There are 10 hidden switches. A switch that is on adds its own fixed numbers to the row, and there is some noise. The rows also spread widely along 11 directions, which tell nothing about the answers.
Some rows, each with its switches (1 for on, 0 for off) after it:
6	8	26	-26	-1	-26	2	-3	7	15	-12	19	-19	-1	-14	3	18	-33	-35	20	-8	15	20	-20	-5	-7	-13	8	-1	22	-6	-2	-11	21	16	-1	-5 | 1 0 1 0 1 0 0 0 0 0
1	-2	27	-18	-15	-15	-9	-3	-5	30	-5	-11	8	6	-19	-2	-11	-6	-6	-29	2	9	-8	-8	-15	-6	-13	-17	2	7	9	9	-10	27	6	11	-10 | 1 0 1 1 1 1 1 0 1 1
9	-5	6	-12	-3	8	3	17	3	10	-4	-19	22	10	-16	-4	17	-9	12	-6	4	12	-11	7	-11	-6	-3	-10	11	12	-6	-7	-26	-13	5	-4	-3 | 1 0 0 1 0 1 1 1 0 0
-15	-16	-11	-14	-1	-10	8	11	-4	0	0	0	4	5	-22	-2	9	-11	6	-5	-2	6	9	18	-4	24	-7	-16	-2	10	6	4	4	-11	-11	4	16 | 1 0 1 0 0 0 0 0 1 1
15	3	12	-17	-8	-17	3	6	-12	15	13	-8	15	2	-11	15	-9	-8	-18	10	1	5	7	9	-3	-1	-6	1	1	12	8	-10	13	11	7	16	16 | 0 1 0 1 1 1 0 0 0 0
14	1	11	-9	-10	1	-3	7	-9	6	-18	-3	5	-2	-4	15	18	-7	-4	4	-6	0	-3	-3	-1	-6	-9	3	11	6	-1	2	-5	6	0	-5	-4 | 1 0 0 1 1 1 0 0 0 1
20	-16	-12	14	3	16	4	-6	-21	-17	-2	1	1	-12	20	25	30	-6	-3	20	-12	-3	-2	-4	2	1	5	4	30	8	3	2	0	10	-14	-19	14 | 1 1 1 1 1 0 1 0 0 1
17	-6	16	15	-6	-6	23	1	-3	3	-1	13	10	6	12	16	14	-14	12	19	-7	-9	2	29	4	15	5	-14	3	15	0	-4	9	-33	-13	11	13 | 0 0 1 1 0 1 1 0 0 1
-12	-9	-17	1	-10	6	15	17	0	-23	-18	14	1	-7	-4	-8	17	3	10	12	-16	1	0	12	-9	-2	12	19	5	2	-2	-5	0	-16	9	-17	-9 | 1 1 1 0 1 0 1 0 1 1
-3	-3	9	18	9	11	8	-17	-4	-3	-12	11	-15	1	10	15	17	-3	-2	3	0	-12	6	6	-8	7	11	-9	5	-1	-9	12	-3	-5	-9	1	-7 | 0 0 0 0 0 1 0 0 0 0
8	-5	-11	1	-6	-10	1	14	-19	-10	-6	1	-3	-7	-4	5	23	1	6	-6	-30	-2	3	13	-22	9	-7	-15	26	18	4	-9	10	24	-13	13	-6 | 0 1 0 1 1 1 0 1 0 1
-26	-13	-8	1	16	-15	-4	-20	-20	-16	18	8	-10	4	2	2	-24	2	-4	-27	1	-3	7	5	-21	20	18	-30	7	6	10	27	7	24	-23	15	-8 | 1 1 0 1 1 1 0 0 0 1
-4	-13	28	19	-35	-22	26	-7	-8	21	-23	30	-14	-10	1	-9	10	-6	-4	13	-31	-4	-6	-11	4	-13	10	8	-8	-5	10	15	-7	-2	-1	-10	-17 | 1 0 1 1 1 0 1 0 1 0
2	9	14	-19	-12	0	-6	-4	-14	-4	-13	4	0	-11	5	19	-32	19	-10	-6	12	-14	8	4	11	-11	14	14	-18	-20	0	19	20	7	13	4	-2 | 0 0 0 1 1 1 0 1 0 0
-5	3	1	1	-9	-17	4	5	-1	-11	15	11	8	5	-5	-20	-31	8	4	-13	-11	7	-4	0	-13	-14	25	-5	-3	11	9	-5	-4	5	5	-2	-29 | 0 0 0 1 1 1 0 0 0 0
-16	-21	-11	18	-1	6	13	-3	-3	0	3	8	-2	6	-3	-10	9	-2	17	-5	-4	-2	-9	5	-3	10	20	-17	2	4	1	13	-19	-22	-15	-10	-2 | 0 0 0 0 0 0 1 0 0 1
1	-3	10	4	-10	0	-2	-4	-15	7	-14	9	-9	-8	5	14	-2	5	0	-11	-7	-8	0	5	3	7	2	-8	4	-2	4	15	10	9	-12	4	1 | 0 0 1 0 0 1 1 0 0 1
-3	-9	4	-9	-14	-12	2	10	-8	12	5	-3	12	6	-9	2	-9	-8	7	-16	-4	8	-4	15	6	13	-2	-18	2	7	7	5	8	-9	-19	11	5 | 1 0 1 0 1 1 0 0 0 0
-11	3	-6	-11	1	-16	11	4	-1	-9	7	10	-1	0	-11	0	-13	0	-5	-3	-4	4	15	19	-12	10	11	-3	-3	13	4	-6	17	5	7	14	-4 | 0 0 0 0 1 1 1 0 1 0
8	-1	21	10	-21	-25	16	1	-8	12	-10	27	-11	-6	6	0	5	-15	-13	13	-29	3	2	-7	2	-8	11	5	4	9	6	3	3	8	-10	4	-16 | 1 1 0 0 1 1 0 0 0 0
-14	-8	-16	-11	-3	4	3	8	-3	-12	2	-2	10	4	-18	-9	-8	6	0	-5	6	4	2	5	-10	-4	12	8	-7	-4	4	0	-2	-3	10	-14	-5 | 1 0 0 0 0 0 0 0 1 1
-20	-2	4	-6	-1	-19	13	-11	-12	-12	2	20	-8	-2	0	5	-21	4	-11	3	-1	-9	14	14	-11	10	19	2	-10	-2	5	18	18	2	3	12	-1 | 1 1 0 1 1 1 1 0 0 1
21	-3	-7	-2	4	17	-1	2	-11	-24	-15	17	-7	-16	14	25	14	-3	-10	31	-3	-6	12	-12	26	-5	14	25	5	1	-2	8	3	-4	-1	-35	14 | 0 0 1 0 0 0 0 0 1 1
-18	-2	-8	-2	14	10	-1	-4	3	-26	-12	6	-7	-2	17	10	-4	9	14	-10	13	-9	4	19	-2	10	19	-4	-1	-5	-10	19	5	-14	-8	2	-11 | 1 1 0 0 1 0 0 0 0 0
-13	-1	-15	-15	-24	3	1	29	-9	-11	-11	2	16	-3	-24	-9	-18	20	5	-4	-7	1	-5	9	-3	-12	14	26	-10	-10	6	-3	6	-9	16	-13	-8 | 0 1 0 0 1 1 0 0 1 1
12	-1	26	16	-23	-4	21	-5	4	16	-20	23	-6	0	4	3	20	-8	-11	27	-13	-11	-2	-7	-4	-21	9	20	-10	-4	-8	-7	-7	-7	18	-9	-15 | 0 0 0 0 1 0 0 0 0 1

New rows. What belongs after each?
-23	-11	-12	-14	-3	-3	-14	1	-9	0	8	-12	5	3	-10	-7	-28	10	11	-41	8	7	-7	5	-4	10	4	-23	-2	-4	9	17	5	9	-13	5	-3 | 1 0 1 0 1 0 0 0 0 0
-16	-1	-10	-28	15	-2	-11	0	-7	-19	7	2	-2	1	-14	0	-21	4	-3	-14	13	3	16	6	-10	13	12	-11	-4	9	0	17	-1	4	5	-1	6 | 0 0 1 1 0 1 1 1 0 1
13	-9	-7	11	8	8	0	-7	-17	-6	15	-3	5	1	10	22	5	-5	-5	2	-2	-4	0	5	-7	9	10	-11	19	10	3	-1	7	12	-18	5	9 | 0 1 0 0 1 1 0 0 0 1
0	-8	-5	-8	-16	-1	13	23	-3	1	-5	5	16	3	-12	-3	7	-8	4	12	-9	8	-8	8	5	-2	11	11	5	7	1	-4	-8	-24	-2	-11	4 | 1 1 0 0 1 1 1 0 0 1
-3	0	0	-5	-8	0	2	13	-3	0	-7	3	7	5	-13	0	0	2	5	-3	-2	0	0	12	-4	1	5	0	-4	4	-1	-2	0	-11	3	0	-5 | 0 0 0 0 0 1 0 0 0 1
-27	-4	13	3	-18	-7	7	-3	-3	11	-21	12	-10	1	-9	-12	-9	10	7	-24	-6	-3	-6	6	-10	-1	12	-5	-11	-12	1	21	-6	-3	-1	4	-25 | 1 0 0 0 0 1 1 0 0 0
-2	-18	-10	4	0	-22	15	3	-18	-10	14	20	-4	-1	-11	-2	12	-20	-14	19	-28	9	9	-11	-2	9	16	-6	17	22	14	8	-11	6	-21	-14	4 | 1 1 0 1 1 1 0 0 1 1
-5	-6	2	-1	10	-15	6	-12	-5	-4	19	10	-4	2	-5	-5	-15	-4	-10	0	1	4	10	-4	-6	1	17	-13	-5	12	10	9	-6	12	0	-1	-3 | 0 0 0 1 0 0 0 0 1 0
-13	-2	-8	-2	-9	-10	4	9	-12	-12	-5	6	1	0	-11	-6	-8	14	11	-14	-12	-4	3	21	-16	8	4	-9	-2	4	7	1	14	2	-2	8	-10 | 0 0 0 1 0 1 0 0 0 1
-14	-5	1	-22	19	14	0	-2	3	-14	-9	6	0	6	-10	15	12	-17	-6	18	20	2	11	0	3	11	13	6	2	8	-14	24	-26	-32	4	-19	14 | 1 1 1 1 1 1 1 0 0 1
18	-8	-5	-11	-17	-8	-1	17	-7	8	28	-11	32	6	-10	-13	-31	-5	-1	-9	0	21	-13	-5	6	-17	11	0	0	10	17	-15	-1	7	2	-12	6 | 1 0 1 0 0 0 1 0 0 1
-14	-5	11	-11	-6	-12	0	-7	0	15	-2	-1	-3	8	-12	-1	-9	-3	-6	-17	9	0	0	1	-13	1	-1	-10	-10	-3	0	10	-1	10	6	12	-9 | 1 0 0 0 1 0 0 0 0 1
-11	1	3	-22	5	-8	6	5	7	-4	-4	2	2	4	-13	2	1	-10	-9	5	9	6	14	14	-11	5	0	5	-8	10	-5	-3	6	-6	15	8	3 | 1 1 1 0 1 0 0 0 1 0
16	-11	8	2	-19	-6	4	8	-13	15	0	10	4	-7	8	9	-12	-7	4	-2	-9	2	-12	-9	33	-1	22	-10	2	1	9	22	-9	-10	-27	-9	6 | 0 0 0 0 1 1 1 1 0 0
-7	-4	3	-4	-8	-20	12	4	-2	-2	4	15	3	2	-6	-6	-17	-3	0	-11	-8	5	2	10	-6	5	14	-9	-2	10	9	4	11	4	-6	9	-13 | 1 0 0 0 1 1 1 0 1 1
2	9	28	-3	-24	-13	17	14	16	5	-26	16	12	2	13	0	-20	10	21	-1	6	-11	-6	30	5	-13	13	12	-26	-10	-3	-2	20	-27	13	18	-21 | 1 1 0 0 1 0 0 0 1 1
-1	0	5	-14	-7	-14	5	9	-4	0	-11	8	-3	-5	-3	10	0	-6	2	-9	-7	6	8	17	4	15	-5	-10	5	13	4	5	17	2	-10	13	0 | 1 0 1 0 1 1 1 0 1 0
13	6	1	2	1	-7	11	6	-7	-25	-12	23	-8	-15	25	18	1	-1	-2	14	-13	-2	11	14	11	2	17	11	9	9	0	2	20	-1	-11	0	-5 | 1 1 0 0 0 1 1 0 0 0
14	-1	11	9	-9	19	-3	-5	-11	21	-19	-20	1	-9	9	22	23	10	1	-7	4	-9	-10	9	-12	-6	-13	0	13	-6	-5	-4	5	19	8	10	3 | 0 1 0 0 0 0 1 0 0 0
-23	-9	7	-4	-26	-15	8	23	-5	2	-20	15	4	6	-20	-22	-4	4	22	-13	-20	2	-9	12	-3	5	7	-7	-8	2	7	16	-11	-28	-11	-3	-14 | 1 1 1 1 0 1 0 0 0 1
-20	-6	-23	-28	5	0	-5	26	-6	-27	7	-3	16	8	-21	-6	-17	6	17	-9	6	4	7	25	-6	16	14	-8	-2	11	-1	7	1	-25	-3	1	9 | 0 1 1 1 1 1 0 1 0 1
28	11	7	-12	-15	-17	-2	14	-16	-20	-5	16	8	-13	13	12	-21	2	-6	7	-17	3	7	3	13	-12	5	14	3	9	13	-8	29	16	-2	-5	-4 | 1 0 1 1 0 1 0 0 0 1
17	-8	4	7	-22	17	6	3	-21	-1	-27	-2	8	-11	1	25	27	4	-3	14	-14	-11	-4	2	1	-8	-7	19	12	-12	2	1	11	1	2	-17	4 | 1 0 1 1 1 1 0 0 1 1
13	4	31	9	-6	-5	5	-8	11	16	-8	11	-2	5	15	4	-4	-7	0	4	4	-2	-7	-3	0	-17	15	-1	-7	4	-7	4	-14	-3	5	5	-17 | 0 1 0 0 1 0 0 0 0 0
-28	-17	-33	-23	4	-5	-1	17	-16	-13	27	-5	12	13	-46	-20	-4	-12	-15	-3	-7	21	9	-2	-22	13	8	-1	8	18	11	-4	-11	3	-2	-15	15 | 1 1 1 0 0 1 0 0 0 1
-10	-7	0	-15	-12	4	-11	-1	-20	7	-23	-8	-8	-14	-6	16	5	13	-3	-13	1	-8	-2	-1	0	4	-11	4	4	-13	4	24	3	19	1	-1	6 | 1 1 0 1 1 0 1 0 0 1
14	6	7	-13	-6	2	0	13	-5	6	-3	-1	7	-1	-13	9	7	-9	-19	18	-2	7	6	-4	0	-14	2	20	4	9	-3	-11	-6	6	15	-8	5 | 0 1 0 0 0 1 0 0 0 0
-1	-7	6	-1	-5	-8	11	2	-2	2	-9	8	-3	-1	-2	0	16	-8	0	9	-8	1	-2	1	-9	-2	4	0	7	10	0	5	-13	-1	3	-4	-5 | 1 1 0 1 1 0 1 0 0 1
-1	-7	-17	-9	27	12	5	-15	-5	-37	17	7	-3	-2	7	8	-6	-4	-19	13	12	2	23	-3	-10	-3	25	9	3	4	-5	2	5	11	10	-18	5 | 1 0 1 0 0 0 0 1 1 0
-4	-13	2	18	-9	-7	12	-8	-13	2	22	3	8	5	-3	-13	-19	5	-3	1	-7	0	-9	-5	-12	-13	25	-3	-4	0	12	1	-9	4	2	-5	-8 | 0 1 0 1 0 0 0 0 0 0
10	1	6	-3	-1	8	-4	6	-2	-11	-18	1	6	-2	3	5	7	3	13	-11	-3	2	-5	4	-5	-5	4	-4	11	8	1	5	-8	1	-1	-10	-15 | 1 0 1 1 0 1 1 0 1 1
23	-1	11	-9	-28	-16	9	25	-12	0	-1	11	23	-10	5	11	-25	-2	1	20	-10	6	-7	-2	43	-14	20	20	-7	0	18	8	7	-20	-12	-17	8 | 1 1 0 1 1 1 0 0 1 0
-20	-1	20	-4	11	-8	-3	-19	0	11	-15	10	-23	5	-4	5	7	-10	-6	-21	5	-2	6	2	-22	15	1	-23	4	7	-7	26	-12	16	-7	18	-15 | 1 1 0 0 0 1 1 0 0 1
19	0	11	-15	-5	-3	1	8	1	1	-3	-8	20	-2	9	10	-10	1	8	-4	11	1	-7	9	1	-11	7	0	0	4	1	1	1	4	8	5	-1 | 1 1 0 1 1 0 1 1 1 1
-21	-19	-3	24	-23	6	20	-5	-17	10	-12	6	-3	3	-11	-2	18	9	8	-6	-18	-15	-6	20	-26	12	3	-7	3	-9	1	0	10	-10	-2	8	-4 | 0 0 1 0 1 1 1 0 0 1
-2	-7	-17	9	1	-8	10	-2	-19	-22	14	12	-3	-7	0	-2	-7	6	-7	4	-19	2	8	2	-11	1	19	-2	13	11	12	-3	8	14	-5	-8	-6 | 0 0 0 1 0 1 1 0 0 0
2	-10	11	-1	-3	-8	9	-16	-16	5	15	0	5	2	0	7	-15	-4	-12	-6	2	0	6	4	-8	4	10	-13	1	1	8	10	8	11	-5	8	10 | 1 0 1 1 0 1 1 1 0 0
10	-6	0	-1	7	3	0	7	0	-3	10	-15	19	8	4	2	3	-6	15	-7	7	8	-9	12	-3	1	4	-18	10	13	2	-2	-14	-8	-10	0	1 | 1 1 0 1 0 0 0 0 0 0
-17	-4	-22	-25	9	9	-20	-4	-20	-18	15	-22	9	4	-25	-7	-20	16	-16	-29	10	5	4	-7	-41	-9	7	1	9	-3	3	3	-2	44	20	-1	-10 | 1 1 0 1 1 1 0 1 0 1
-4	1	3	-12	6	-8	0	5	-1	-7	-3	3	0	0	0	9	-1	-3	7	4	4	-2	9	20	-2	12	1	-10	-2	12	-2	4	7	-10	-1	12	7 | 0 1 1 1 1 0 0 0 0 0
4	-7	18	25	-11	-5	32	5	2	5	-28	18	-7	3	1	1	58	-16	10	23	-30	-7	-1	22	-27	5	-5	-4	18	17	-9	-11	-10	-20	-2	7	-15 | 1 1 0 1 0 1 1 0 0 1
9	4	34	28	-23	5	21	-5	3	5	-29	25	0	1	20	9	3	7	10	13	-8	-21	-4	19	-5	-15	19	15	-15	-11	-6	1	13	-22	9	6	-20 | 0 1 1 0 0 1 0 0 1 1
-18	-4	-9	-37	0	-12	-13	20	-1	-18	6	8	7	0	-15	-17	-40	-1	10	-23	6	18	-2	-10	20	1	27	-11	-6	9	6	31	-24	-16	-13	-19	-5 | 1 0 1 1 1 1 1 1 0 0
-20	2	12	-16	-1	-17	3	-12	-3	0	-7	13	-16	-3	-11	-5	-7	-2	-23	5	-1	0	14	-9	-17	-9	7	12	-11	0	-1	13	-5	18	21	0	-13 | 1 1 0 1 1 0 0 0 0 0
3	-14	0	4	-13	3	17	8	4	13	-3	6	8	1	-11	-3	15	-12	0	20	-5	6	-7	-7	13	-8	16	9	-1	5	1	2	-24	-24	4	-22	5 | 0 0 0 0 1 0 1 0 1 0
14	4	-9	-12	1	-12	8	19	1	-34	-9	28	-4	-11	10	4	4	-8	-3	28	-15	7	14	1	18	-7	16	21	1	15	1	-7	8	-7	-2	-21	-4 | 1 0 0 0 0 0 0 0 0 1
0	1	2	-6	-3	1	4	4	0	-7	-3	5	4	0	1	7	-4	0	-4	12	4	-1	5	11	-2	-4	9	10	-5	3	-5	-4	7	-9	12	0	3 | 0 1 1 0 1 0 0 0 0 0
-3	-6	-10	5	-5	1	9	9	-8	-10	-8	8	-3	-11	3	4	7	7	7	7	-10	-2	3	13	2	4	12	5	4	4	5	3	6	-3	-3	-4	3 | 0 1 0 0 0 0 1 0 1 0
5	-3	6	10	-6	-3	10	-9	0	1	-5	5	-2	-4	9	-1	5	1	-3	-6	-8	2	-4	0	-16	-13	9	0	8	2	1	-5	2	21	7	0	-23 | 1 0 0 0 1 0 1 0 1 0
-21	13	14	-41	-4	-15	-14	8	12	-1	-8	10	1	7	-19	-13	-41	0	-5	-25	18	13	5	-6	0	-7	13	2	-20	3	-3	19	-9	-1	16	0	-20 | 1 0 1 0 1 1 1 0 0 1
-4	2	-14	-5	4	18	9	16	4	-19	7	-15	28	11	-17	-10	-2	11	12	2	7	6	-1	28	-31	-8	12	11	3	10	-4	-25	-3	-18	30	-4	-6 | 0 1 1 1 0 1 1 0 1 0
-3	13	3	-16	-4	3	-1	6	-8	-9	-25	-4	-7	-10	-10	6	15	17	-8	-2	-6	-8	14	20	-35	-7	-9	15	4	0	-10	-12	15	25	32	16	-12 | 0 1 0 1 0 1 1 1 0 0
-27	-21	-22	19	-7	-16	19	-8	-14	-27	10	37	-22	-3	1	-21	-10	4	2	0	-29	-8	10	0	-14	8	35	-9	-4	2	7	15	7	-1	-16	-7	-13 | 0 0 1 0 1 0 0 1 0 1
8	-7	11	10	-6	3	13	5	9	9	11	-2	25	18	-1	-9	-8	-8	15	-8	6	8	-17	11	-8	-9	19	-12	1	8	-1	-8	-15	-23	-3	0	-12 | 1 0 0 0 0 1 1 0 0 1
5	3	2	-10	-3	-11	6	12	0	-10	-3	8	6	0	4	8	-5	-8	5	-3	-4	6	7	22	3	10	3	-8	3	13	1	-4	18	-10	-11	11	-4 | 1 0 1 0 1 1 0 0 0 0
-6	-4	-1	10	-11	0	14	3	-5	-2	-7	2	2	-1	3	3	1	13	11	-4	-3	-11	1	28	-10	4	3	-2	-8	-6	-1	-7	21	-8	3	13	-5 | 0 0 0 0 0 0 0 0 0 0
3	-10	-9	-3	-5	2	8	3	-10	7	-4	-8	3	-8	-3	18	17	0	1	1	-2	-2	4	19	0	15	-8	-6	9	4	5	-3	16	5	-5	9	16 | 0 0 0 0 1 0 1 0 1 0
-10	6	29	2	21	-7	5	-12	24	2	-11	23	-14	16	11	1	-4	-18	13	-8	18	-1	5	10	4	12	22	-29	-11	17	-17	25	-27	-34	-14	10	-20 | 0 0 0 0 0 1 0 0 0 0
-7	-2	8	-13	-3	3	-3	7	-5	-1	-23	5	-4	-5	3	12	-2	4	8	-13	7	-7	0	13	8	9	9	-6	-3	-7	-6	25	2	-9	-11	7	0 | 1 1 0 0 0 1 1 1 0 1
2	-17	-1	19	-15	2	6	-6	-25	-3	7	10	3	-1	4	2	-7	0	-8	-1	-18	-2	-6	-7	-4	-3	18	2	8	-5	12	8	5	10	-17	-11	0 | 1 1 1 0 0 1 0 0 0 1
34	2	15	35	-15	5	20	6	3	-24	-20	25	5	-7	44	1	12	7	27	7	-29	-8	-18	6	-5	-27	30	3	17	4	-7	-10	-1	-9	-7	-11	-44 | 1 0 0 1 1 1 1 1 0 1
-27	-2	12	-6	-8	-13	18	1	6	-1	-2	24	0	12	-19	-19	-25	2	-3	3	6	-7	8	10	-14	-6	33	8	-30	-6	-5	14	-8	-22	18	3	-14 | 0 1 0 0 0 1 0 1 1 1
-13	-24	-6	11	-19	-24	21	-1	-25	3	6	27	-12	-11	3	2	-8	-6	-6	11	-24	-5	3	3	19	19	18	-5	-3	-2	20	24	14	-5	-32	-2	20 | 1 1 0 0 0 0 1 0 0 1
6	-8	-3	4	-7	11	17	5	-7	-5	5	-7	22	10	-14	-2	4	8	1	10	3	-6	0	16	-24	-12	14	10	-5	-5	-2	-15	1	-11	22	-6	-2 | 0 0 0 1 0 1 0 1 1 1
-2	4	25	-18	-19	-21	14	23	15	4	-13	28	7	9	-6	-13	-17	-16	7	11	-3	5	1	9	14	-7	23	8	-21	7	-7	9	-9	-39	0	-1	-10 | 1 1 1 0 1 1 0 1 0 1
7	-3	0	-14	-9	-10	-4	9	-18	5	11	-7	15	-6	-1	18	-26	4	-1	-4	4	1	-2	11	17	7	8	-4	2	4	13	10	12	0	-10	8	20 | 0 1 0 1 1 1 1 0 0 0
-6	-5	1	-2	0	-2	10	5	2	-10	-5	11	0	4	1	-6	0	-1	3	1	1	-3	4	11	-12	-4	16	2	-7	0	-7	3	-1	-6	5	1	-9 | 1 1 0 0 0 0 0 1 0 1
6	-9	13	4	-25	5	13	9	-5	15	-4	0	22	7	-4	4	-4	-4	2	6	-1	-1	-14	10	3	-8	12	12	-3	-7	2	-2	2	-22	3	-3	5 | 1 1 1 0 1 1 1 0 0 1
6	-5	-7	-3	-4	16	6	13	-3	-19	-8	6	10	1	1	-1	5	0	8	2	-3	3	-2	6	-3	-8	18	8	6	1	-7	-2	-5	-14	2	-18	-6 | 1 0 1 0 0 1 1 1 0 1
-4	2	6	-8	1	6	-2	-5	-9	-5	-15	6	-6	-6	-2	16	2	6	-9	7	4	-10	6	2	-5	-2	9	12	1	-1	-5	14	-3	3	13	-4	-1 | 0 1 0 1 1 1 1 0 0 1
-3	-9	-19	1	8	0	-1	-1	-9	-22	23	-4	12	4	9	0	-29	10	12	-20	9	2	-3	14	-4	7	19	-17	2	2	9	3	15	4	-15	2	-2 | 1 0 0 0 0 0 0 0 0 1
15	-16	9	19	-15	0	20	-9	-14	8	4	4	10	-1	7	7	13	-7	-4	17	-11	-5	-6	3	-4	-4	5	1	6	0	7	-6	5	-2	-1	-7	10 | 1 0 1 1 0 0 1 0 0 1
4	-1	29	8	-2	-20	9	-29	-6	18	14	6	-2	3	12	7	-33	-3	-15	-21	7	-1	2	3	-11	-2	15	-20	-7	0	11	11	16	28	-4	24	-12 | 1 0 0 0 0 1 1 0 1 0
16	-8	2	14	1	-9	18	6	-4	-12	18	3	24	11	16	9	-4	-8	15	7	-5	0	-6	28	-5	8	16	-18	12	18	5	-11	12	-21	-21	13	0 | 1 1 0 1 1 1 0 0 0 1
